The same things were measured in two ways. Each way mixes the same 8 hidden numbers, adds some noise and spreads widely along 5 directions of its own, which tell nothing about the thing.
Some things both ways: the first way, then the second way.
[-15 -12 -16   8   9  -7   4  -5   0  37 -11   8  15  10   1]
[  2   2  24   0  -3 -16  20  32  -5  15   0 -41 -29 -13  -2   9  20  12
  -7   4 -13 -10   4]

[ -9   6  -4  25  -9 -17 -53  -8 -34  42  19 -22 -15  -9 -42]
[ 18 -14  -8   9 -15   4  17  20 -24   4  18 -11  24 -16  12   2   7   2
  26 -22   3   2  -4]

[ 24 -13  11  13 -36  -2 -10  15  -5 -27 -29   5  28  -4 -26]
[ 29  -8 -27 -10 -15  43  30  -9 -17 -46  32  11  10   2  48 -12  14 -26
  13 -37  24  -7   1]

[  6  28  32   6  -2  -1  34   3  28  -5 -20  -4 -10   7  13]
[ -7  -9   5   1 -22  -4  22   1 -12  -9   6 -34  17 -10  19   1   6 -11
  12  -9   8   3 -30]

[ -2   2 -10 -25   2 -19  -2  -5 -11  29 -11 -12 -10  13  13]
[ -2 -16  -6 -19 -18  -2   3 -23  -3 -33  -3  -7  -6  -4  11 -12  31 -23
 -23 -13   1 -15   0]

[  4  24  55  35 -11  12 -11  25  -4 -19   4 -18 -17  -6 -29]
[ -8  -4 -13   9 -11 -17  34  11 -21 -26  16  -6  17  -1  29  -6  14  -8
  26 -11  10  -8 -11]

[ -9  23  26  55 -13 -10 -21  13  14  33  27 -16  -6 -16 -42]
[ 34 -15  -1 -25 -23  22   7  17 -14 -10  17  -6  -1 -13  11   4  22 -15
   4 -24  -1  -5  10]

[  5  16 -27   5   4  24   8 -21 -16  13 -12   4  -6  -4  23]
[-33   4  17  12  -4 -16  -7  30  20  55 -12 -24 -12   3 -33  25   1  22
  -5  16 -11  -9  -3]

[-16  -8 -60   6  16  -6  -3 -12 -11   7 -24 -11  19 -27  15]
[-17   9   2  -5 -14  24  15  25  23  30  -1 -17 -10   2  11  48 -10  17
   9  12   4  22 -21]

[-10   2  22  -1  19 -16  32 -17 -10   1 -28  15 -14  26  14]
[ -8  23  -3  12 -14 -17  25   9 -11   1  14 -27   0 -44  38  -8  18 -18
  20   7   0   2  -3]

[ 21   3  28   7 -11 -18   8  13  15 -41 -10  -1 -15 -12  -4]
[  3 -15 -18   4   9   7  29   9  -9   9   0  -5   8   1 -13  19 -17   9
   4   7  -2   3   7]

[ -6 -19  24  20  14 -12  19  12  26 -65 -23  -3  -1 -14  -7]
[ -4   0 -18  -9   2  30  10   1  19  12  -6   1 -26  -6  16  33 -13  12
 -12   9   4  23  -3]

[ -8 -14 -11 -41  15  -4 -18 -10  -3 -24   7  -6   5  -1  27]
[  4  -9 -10  21  -6  27 -12  -1  -9  32  12 -17  36 -20  14  -6 -25  24
  14   0  27  14 -29]

[-15  -5 -19  14   4 -18 -10  29 -11  16   4 -24   9 -12 -11]
[  6   6  -9  -3 -19 -14  33  41 -11  -6  23   4   7  -4  29  27   7   5
  30  -9  -1  -6   2]

[-12 -21  27 -10   5   2 -16  41   3 -18   2 -12   7  10 -24]
[  6 -34  -2 -19  -1   7 -27  -6  -8 -10  -3   0 -18  11  -1 -12   8  11
 -29 -17  12  -9 -11]

[ 12 -30 -22 -14   0   4   8  16  12 -54   2  -8  17 -14  41]
[ -5 -22 -27   4  11  21  -4  -7   1   7  -3  18  12   9  -8   9 -13  28
 -10   6  15   4   0]

[-29  -5 -30  16  20 -26  -9   3  10   6 -10 -23   9 -30  -7]
[ -3   8  -4 -26 -12  16  17   8  16  -2   0  -8 -31  -9  22  32   2  -8
 -11   9  -3  11  -4]

[ -5  -3  12   3   2   4 -22   0 -12   9   7 -11 -24  14 -30]
[-14  -4 -11   8  -2 -17   3  21   7   5   3  13 -31  11   9  15   2   7
  -5 -24  -8 -14   7]

[ 15  22  34  13 -16   7  11 -25   6  16 -13  18  -9  19   0]
[  6 -26  -2 -10  10  19  -8 -12  -1   1 -10 -14 -23   7 -15  -7  -1   5
 -32  -9   2  -4  -1]

[ 19 -19  10  -7  -8  11  22  26  26 -34 -22   9  -6  12  -7]
[-17   4   9  15 -11 -16  38  24   1  -1   3 -24 -17  12   4  12  24  -2
   9 -15 -11 -16   0]

[  0  12  -8   8  -7  -3 -17  -2   4   5  10 -13   4 -17  -2]
[  9  -4 -10 -22  -7  11 -17   1   7   4   7  14 -19  -4  -3   3   2  -9
 -24  -8  -1 -19  22]

[-20  -5  -4  -5  20 -34 -16   8 -46  32  -9 -11 -17   6 -10]
[  5 -36  -6 -34  -5  20 -36 -14  -2   7 -15  -1   1  -9 -20   1   9   2
 -26   5   4  15 -10]

[ 10   4 -23 -31   3 -13   9 -22 -23  30 -15   9 -17  15  29]
[-22 -12 -14  11  18 -17  27  11  -6   4  -7  -7  -9  13 -10  12 -15  14
   2  11   0   1  -7]

Other things, the second way, with their names:
J942: [ -2  12   0  29 -15 -28  31  23 -23  -7  29 -19  13 -13  31 -18  10 -15
  30 -25   4 -26  -3]
J958: [  9  -5  -4  -2 -13  38  -2  -6  -1  15   9 -22   4 -13   8  -2  -6 -15
   1 -13  10   7 -12]
J171: [-12 -10 -36  -9 -11  23  -9 -33  20 -20  -7  35 -25  -1  29   9  24  -9
 -24 -24   1   8  10]
J503: [  4 -16 -10   1  -1  20  -7  10  -6  32   0  -6  13 -12 -18  10 -10  13
   7   2   2  13  -3]
J375: [-13 -14 -35 -11  10 -19  -3  -2  -5 -16  -5  37 -14   1  -2   3  11  -1
 -10   0  -4  -8  21]
J826: [  8  29  20   2 -10  -7  16  25   5   4  20 -28 -29 -22  16  -8  22  -3
 -14   5  -1 -39  28]
J814: [ -4  16   1  27   5 -28  21  32 -18  10  20  -9  -7 -13   3 -22  23   1
  15  -6  -4 -37  28]
J779: [ 11  -8   3 -15 -17  37 -11   7   8  18  10 -10   0   4  -3   9  -2  -5
  -7 -12   9  -5  -3]
J220: [-26  13 -23   4  -3 -15   5  -6  11  -1   3  10 -25  -9  25   7 -10 -21
  -3  -7  -2  -5  -1]
J849: [-25  19  -9  15   4  -3  35  17  14  16  -4 -14 -28  -9  24  28   1  19
   2  18  -3  13  -2]
J836: [  3  19   0  17 -25  34  15  27  11  38  19 -13  11 -17  22  24  11   6
  30  -9   3  11  -1]
J443: [ 19 -10  -5 -29 -20  52  33  -4   6 -26   8 -17  -8   6  29  23  17  -9
  -8  -8  14  11 -12]
J277: [  3 -32  -4   0  -9  17 -23   6 -13  15   1 -10   8  -5  10   0   3  24
   4 -15  17  21 -33]
J15: [  3  17 -18   1   4 -19  23  25  -1 -10  15  20 -35 -15  21   4  23  -3
  -4  -6 -12 -27  45]
J537: [  2   4 -12  12  15 -36  -2  29 -17   5  18   7 -35 -11  14 -14 -18  -1
   0 -19  -5 -25  17]
J811: [ -7 -15  -5   2   3  14   8  19  14  14  -3   5 -20  33 -17  24  -3  19
 -13 -16  -2 -14   7]
J896: [  2   5  36  -6  -9 -25  11  35 -11  22   7 -51   7 -16 -26  -2  12  13
  -7  28  -4 -33   7]
J671: [ -1   3  16  17   7 -42  20  32 -32  -5  18 -32   7 -15   1 -34  20  12
   7  12   7 -39   9]
J762: [ -1 -16 -24 -11  13  -9   9  -2 -15 -38   4  22 -20   9  13 -17  18   3
 -16  -4  10 -21  16]
J115: [ -3 -16 -17 -19 -13  14   1   6   7 -12  -1  23 -15  18   1  17  27  -6
  -6 -20  -2  -5  11]
J117: [-29  28  -6  28  -8   4  30  31  14  28  11  -5   7   3  14  23  13  19
  29  13   6  -4   0]
J623: [  5  17  23 -10 -19  13  42  24   3  -3  16 -43   2  -4  13  16  20  -2
   2  17   5 -17   1]
J774: [  8   5   7   7  -4  11  26  39  -4  21  18 -24 -11   4   4  20 -16   4
  14 -12   2  -8  -2]
J314: [  4 -31  -1  -7   5 -13 -10 -10 -24   1  -1 -29   9  -9 -11 -21 -30  -5
 -13   1  10  -4 -28]
J678: [-12 -16  16   6   4  13  15  28  -3  23  -2 -32   3  20 -16  14   3  35
   8  10  13   1 -22]
J424: [  1 -11 -14  10  24  13  26   9  -9  -8   7 -13 -30  17  23   5 -42  15
  -7  -9  18   3 -22]
J460: [-17  -4 -18   2  14  15  20   6   4  -1  -3  -1 -34  13  14   9  -7  -2
   1  -4   7  12 -11]
J604: [ -4 -31   1 -17 -23  29 -12 -12   3  17 -10 -26  17   1 -11  17  -7  -6
  -3  -9   6  25 -38]
J75: [-13   9   4 -21 -24   6 -16   1   8  14   1 -14  -6 -26   5  -3  30 -27
   1   7  -2   3  -5]
J603: [ -5  16 -17  18   7  13  43  20  -5 -11  17  -5 -15  -6  53   7   3  19
  19   5  20   8 -10]
J878: [ -5  21  -3  24  -2 -10  50  34  -6  -8  23  -5  -8   4  23   2  26   2
  20  -7   0 -29  23]
J37: [-13 -31 -15   6  -1  39 -12 -11   9  13  -7  -1   0  25   2  12 -16  15
  -3 -21  19  22 -38]
J469: [ -4   5   6  -3 -16 -12  -1  11  13  14   2 -12 -29  -9  -1  13  12  -8
 -19 -17 -17 -19  16]
J885: [ 15 -35   5  -2  -4   9  10  22  -9  20  -5 -24   0   6 -15  31 -16  32
  -6 -14  -4  13 -16]
J741: [  9   9 -11   5   5   2  18  37 -12  12  21   2  -6 -12  16  10 -10  15
  17   2   7  -4   8]
J587: [ -3 -20 -22 -17  -7  44 -14  -8   2  11  -2   8  20   2  -1  10  -2   6
   7  10  23  24 -19]
J470: [ -8   8   1  17   2 -35  18  27 -24   9  12 -19   7 -24   2 -15  14   1
  20  10  -3 -20  10]
J206: [  7   8 -20  -1   8 -13  42  11 -11 -27  15  12 -21   2   5  -2   8 -24
  -2 -10 -11 -33  39]
J822: [ 15   8  19   7 -31 -17  16  32  -5  18  19 -29  -3 -20  -1  10  17 -14
   7 -29 -21 -28  17]
J383: [-23   4 -34   1  18   7  16   6   0  -7   6  28  -6  12   6   0  -2  -4
  14  13  13  -4   9]
J295: [  1 -34 -10 -20   5  20  -4  -5  -8  -2 -12  -7  -5   2  -8   6   6  11
 -10   6   9  20 -16]
J370: [  9 -15 -16  24   7  43   1  -2  -3  28   8 -13  13  -4  18   8 -38  38
   3  -6  27  22 -25]
J546: [-16   8  -4   4  10 -26  27   3 -10  -4  -5 -24 -26 -24   5  -9  16 -17
  -4  16 -12  -5   8]
J423: [ -7  -6  -7  -8   1  31   9 -20  25  -5 -13  -1 -36  12  -5  10  23   2
 -40  -2  -4 -11  21]
J962: [-15  -9  -4  -2  -7 -15  12   6  -6  -2  -5 -11   5 -10   0   2  28   6
   1  11  -2  -4   0]
J363: [ 20 -29  -5 -22   1   6   0   4 -13  -4  -2  -7 -11   3 -19   6  -6  -1
 -20 -13  -6  -7   7]
J935: [  1 -16   9   7   2  -5  -3  34   2  31   0 -13 -14  12 -18  22 -10  38
  -9  -7  -3  -8  -1]
J267: [ 13  -1 -14 -12  -3  44  18   0   5 -28  16   5 -31  13  47   4  11   5
 -12 -17  26  -1  -6]
J282: [ 14  -4 -30  -4  -6  32  -4 -11 -10 -19  19  23 -13  -8  36 -19  11 -25
   6 -35  15   0   5]
J350: [  5  -5  -7 -13  17   7 -15  25   4  11   7  14 -35  13  -8   6 -15  23
 -24   6   9 -20  16]
J687: [  4  10  18  19 -24  18  39  35   2  20  13 -34  19  -4   6  20  42  24
  22   0   0  -7   6]
J302: [-10 -11 -11  -9  -3   5  -4  -6   4  -4  -5   2  -7  -3   3  -2  17   7
 -16   6   6  -5   2]
J185: [ 13 -11  12  13  -6  29   2  27   0  41   8 -35  -6   1   1  19 -23  27
   5 -15   8  10 -23]
J828: [ 11  -8 -13  -7   3  44  13  -9  -2 -20   6   3  -9   0  23 -11  30  12
 -11   0  24   1   5]
J858: [ -8  22   6   5 -13  11  15  28  26  21  11   0 -22  12   1  26  19  11
  -7  -2  -5 -29  28]
J747: [-15  -4 -15   2  19  26  29  20   0  26  -5  -9   7   6 -12  30 -24  25
  19  36  13  24 -14]
J223: [ -5  -6  -1  -3  10 -48  22  34 -21  -2   2 -13 -18  -8  -9   7  -4   0
   3   8 -16 -16   9]
J945: [ -3  24  -9   9 -12  22  33  30  14  22  17  -2  -8  -6  22  37   0   1
  23  -2  -1   7   7]
J210: [-17   7  19   0   0 -35   1  14 -17  10   5 -44   1 -21  -6 -23   0  -7
  -1  28   7 -23 -14]
J245: [-12 -16 -27  -5  -2   7  13 -23 -13 -31   7   5  14   3  21 -17   1 -20
   6  -6  20   0 -17]
J708: [ -3   3   5  16  -4 -30  13  20 -14  11  16 -21  14 -14  -2  -8  -4  12
   2   6   2 -29   7]
J535: [ -7   9  17  14 -14  11   7  19   3  50   7 -47  15 -17  -8  17 -29   4
  14   8   4   4 -23]
J930: [-10  15   4  -2  -7   0 -10 -10   0   5   4 -27 -16 -32  20 -24  13 -13
 -15  14  10  -9  -4]
J818: [-13 -19  -3  17  11 -16 -12  11  -8  23  -1 -13  -8   5 -12  -4 -24  21
  -7  -7   5  -5 -17]
J278: [-25 -36 -25 -14  11  20 -22 -26   6   0 -28   9 -10   9  -3   6   0  19
 -21  13  14  33 -28]
J715: [  0  -6 -33  15   0  27  -1 -20 -10  -5  14   7  13 -21  45 -16 -17   5
  10 -10  31  19 -21]
J459: [-13 -20 -17 -18  -2  38 -23  -7  13   8 -10   8 -30   8  16  12   4   5
  -8 -12  15  31 -28]
J516: [ -2 -14  -8 -14  -7  11  15   8   5   3  -6  -8 -15   4   2  32  -3   6
  -6  -2  -5  14  -8]
J28: [-11   5  -5   1 -11 -30  -5   2 -10  -4   8  -3 -13 -21   7 -23  23 -30
  -1 -15 -11 -25  14]
J65: [-20 -18  -1   8  15 -29   8  26 -10   5  -3 -15 -33  18   8  12 -28  21
   0  -7   2   2 -32]
J871: [ -6   5  -5   7  14 -38  31  33 -17  -4   9  -4 -12  -5  -5  -2   9   8
   6  12  -8 -29  24]
J219: [  3 -23  11  -1   2   2   1  -1   0   7 -12 -31 -34  -1 -10   4   3  12
 -32 -13  -9  -3  -5]
J292: [ -6  -6   7  -3  -4  -3  13  -1  -4   0  -3 -28  -9 -10  -5  -5  17  -5
 -12   5  -2 -11   0]
J660: [  3 -10   1   7 -12  14  43  26   7  -7   7 -12 -12  25  14  36  15  21
   1 -22  -2  -5  -3]
J103: [ 11 -23  -5   7  15   6  21   4 -30  -3   9 -27   4   0  -6 -16 -25   0
   3  -8  13  -4 -16]
J56: [ 13 -18 -24   5   0  32  -1  -2 -26 -23  27  13  21   3  40 -28   5   6
  21 -21  40   2 -21]
J257: [-18  -7 -18  -1  17 -26   6   4  -7   2  -2   2 -28   3 -11   0 -30 -18
  -7  -4  -8 -10   2]
J738: [-19  18  -8  18  -3 -10  66  16   3  -7   2 -20 -17  -2  17  24  13 -12
  17   1 -13  -3   7]
J85: [-19 -20   4  -6  -6  10  18  23  14   9 -11  -9 -20  37 -13  38  11  18
  -3  -9  -4   4 -16]
J848: [ -2 -18  -9 -11  -5  28 -35  -8  11  28  -4   1  -4  -3  -8   7 -16   8
 -18  -5  10   9 -13]
J92: [ -4 -11  -8  -4 -10  27  -2 -17   0  -9   5  -5  -1   7   5 -16  18 -21
  -7 -16  12 -11  -3]
J920: [ 12  -2 -14  17  -3  27  23  15   8  16   6   4  -7  -4  12  25   8  33
  -4 -11   0   2  21]
J431: [ 11 -25   0 -19 -21  49 -25 -14   6  10   0 -14   0  -3   6   1   7  -5
 -11 -23  15  15 -24]
J444: [  3 -18 -28  -4  22  10  22  -4 -12 -23   0  10 -23   5  15   1 -11   9
 -13  -2  10   4   3]
J571: [  4 -20 -16  20  33 -17  35  37 -34  -2   6  -6 -17   6  11   1 -16  38
  16   2   7   6  -8]
J573: [  7   9  21  -3 -23   3  43  42   0  19   9 -44  -9  -4  -4  35  11  -8
  17  -7 -17  -3  -2]
J905: [ -5   7  22   6 -18 -26  13  26  -7  14   4 -35   3 -23  -5  -1  36   7
   2   9 -11 -20   7]
J106: [ 27 -20   0  -6  10  17 -20  -6 -16  -2  13 -12 -18  -8   0 -30 -14   4
 -31 -16  16 -22   5]
J579: [ -1 -24 -34   3  11   8 -18 -24 -16 -12   3  21   8 -12  14 -25  -7   5
 -10  -6  19   1  -3]
J283: [ -4 -39 -33   5  27  30  21  -7 -10 -18  -4  11 -19  38  12  11 -31  18
  -3 -21  21  22 -27]
J757: [-13 -24 -25 -21   1  11 -19 -16   3   0  -6  10 -16   6   6   8 -30 -16
  -9 -11   8  18 -29]
J467: [-20  -4  -8  -4 -32  33 -21 -19  16  13   0 -11   6 -12  32   3  14 -13
   6 -18  17  27 -40]
J114: [ -5  12  28  -6 -41  24  -7   8  13  21  11 -42  15 -17  17   7  30  -1
   2   3  14  -4 -24]
J564: [-10  10 -10  15  -3 -29  14  45 -23  10  32   1  18  -6  20  -3 -18   1
  45  -3  14 -14 -12]
J648: [-22 -25 -10  -6  17 -24 -10   4  -7  -6  -8  -1 -32  22  -4  -3 -24   3
 -16 -10   5  -5 -22]
J225: [-11   1 -35  19   1  13  20   9  -7 -11  16  26  23  -1  40   1  12  27
  25   3  27   5  -2]
J197: [ 30  -4   3 -14 -24   7 -17 -10  -9  -2  15 -16   3 -38   6 -20  15 -24
 -23 -19  -4 -24  20]

Some of these things the first way, each followed by its name:
[-11  34  38  30   3   7  -5 -12 -30  42   1  -1 -14  14  -5]  J905
[-18   6 -21   3   6   6  -9  -8  -6  44  -8 -11   3   8  -7]  J65
[-11  -1 -18  48   4  15  -2 -28 -46  30 -32   9   3   9 -18]  J459
[  1 -16 -36 -51 -11 -10 -19 -23   0  38  -1  12  40  16  25]  J106
[-12 -24 -38 -49  22 -15  -7 -34 -10   5   6   2   4  15  46]  J715
[  1  -2  18 -32   1  -3 -10 -43  -9  -7 -10  16   1  25  19]  J370
[  8   1  28  10 -20  23  -1  20 -45   3 -31  14  41  18   2]  J671
[ -4  10   9 -11  -6 -22 -29  -1  10  28  12 -16 -25   3 -40]  J822
[ -4   6  54 -19   8   3 -25  15   3 -21  11  -8 -33  13 -31]  J818
[ 30 -16 -37  23 -36  16  31   3  17 -29 -59  21  59 -14   6]  J774
[ 24  -2 -34 -17  -1   6  19  -5 -31   0  -8  26  -2   2  43]  J383
[  6 -42  19  14   1   7  45  35  43 -36   1  23  23  18  23]  J571
[ 17   5   4   7 -12  10   0 -36  -1   2 -15  14  -5   8  10]  J423
[  8  -1  11   3   1  -5   8  19  -1   9  13   4 -29  14  -9]  J115
[  0   0  39  22 -12  23  -1  23  39 -53  -8   2  37 -16 -12]  J826
[  2  29  16  17  -2  -1 -28   6  40 -11  32 -28 -39 -34 -32]  J257
[ -5  -5 -17   1   2   1 -19  -7 -16 -14 -13 -12   6 -12  -6]  J848
[-19  10 -30  -8   5   4 -41  14 -33  12 -13 -24  29 -33  -2]  J210
[  8   7 -13   0  -8   0 -11 -21  17  -4  -5   3   0 -16  -3]  J958
[-11   7 -19   1   1 -10 -28 -24  -7  35   1 -18 -13  -1 -18]  J469
[  9  13  38 -18   5 -25  -7 -16 -12   7 -13  10 -54  19 -26]  J738
[  1  15  21   6  -7   2 -13  -9  15  30  16  -6 -17  12 -13]  J660
[ -8 -18 -21  21  13  -6   9   9  31 -21   2  -8   0 -24  12]  J546
[ -4  -1  10  14   4   5  -8   6 -25  -7  -7  -8   0  -2   2]  J302
[ 12   8  -8 -39 -11  -3 -10 -24 -33  44 -15  12  -6  33   3]  J942
[ -3  11  25  -7   5 -21  26  -5  41  28  12   1 -19  23  13]  J885
[ 14  34  68  19  -3  -3  36  14  21 -33 -33   1 -36   7 -19]  J604
[-20   3  -1 -34  26 -25 -52 -10 -25   3  10 -29 -50  -5 -35]  J220
[ 10  13  79  12  -2  15  10  16  10 -23   7  23 -23  24 -10]  J687
[  1   4  23   5   9  -7  23   6 -31   6 -20   7 -16  24  16]  J962
[  7 -11 -24 -35   6  -9  28  -6 -24  29 -11  24   4  30  46]  J470
[  1  28   0  25  -7 -10   3  -5  36  34   5  -3 -14 -19 -19]  J573
[ 14 -30 -17 -37  -1   8   4  20  12 -42 -11  12  14   1  14]  J858
[  1   9 -44  46  -7  22  -8 -35   3  29   3   3   8 -23   5]  J460
[ 12   1  -1  -2  11  -6  25  11  10 -33  -6  19  -5 -19  35]  J747
[  1  15   4 -15   2  -9  -1 -19 -14  34  -9   7 -14  13  12]  J292
[-10 -18  20 -22   9   6   5  20  52 -23  20  11  15   7   9]  J267
[ -9  13  -3   0  13 -27  13 -15   3  35  -4  -4 -22   8   7]  J516
[  0 -28  -2 -26  11  -5  -1   9   3 -36  12  -6   0   6  29]  J579
[ 17 -17  -6   0   5   1  50  28   3 -53 -29  19  11  -4  41]  J587
[  8  -5 -55  27 -12  18   3  -2  -7  26 -17  -6  17 -15   7]  J85
[  3 -23  56  23  -1   2  -3  12  40 -65  20   0 -10   2 -15]  J920
[  9  -5  -2 -10  -9   2  28  34  36 -40 -36   7  46 -20  26]  J623
[-20   8 -24 -13  24  -2 -26 -39 -47  38 -15  -9 -28  12  -9]  J467
[ -3 -10 -15  21 -10  16  -7   7  12  -2   0 -10  25  -8  -1]  J935
[  6   8 -22  31 -13  14 -11 -35   7  34  28   7  -3  -2   1]  J282
[ 21 -14 -33 -47 -13  -7 -23 -18 -60  23 -37  19   1  20  -2]  J92
[ -3   7  32  -5   4 -21  18  18  50 -10   0   4  -2  -7   1]  J443
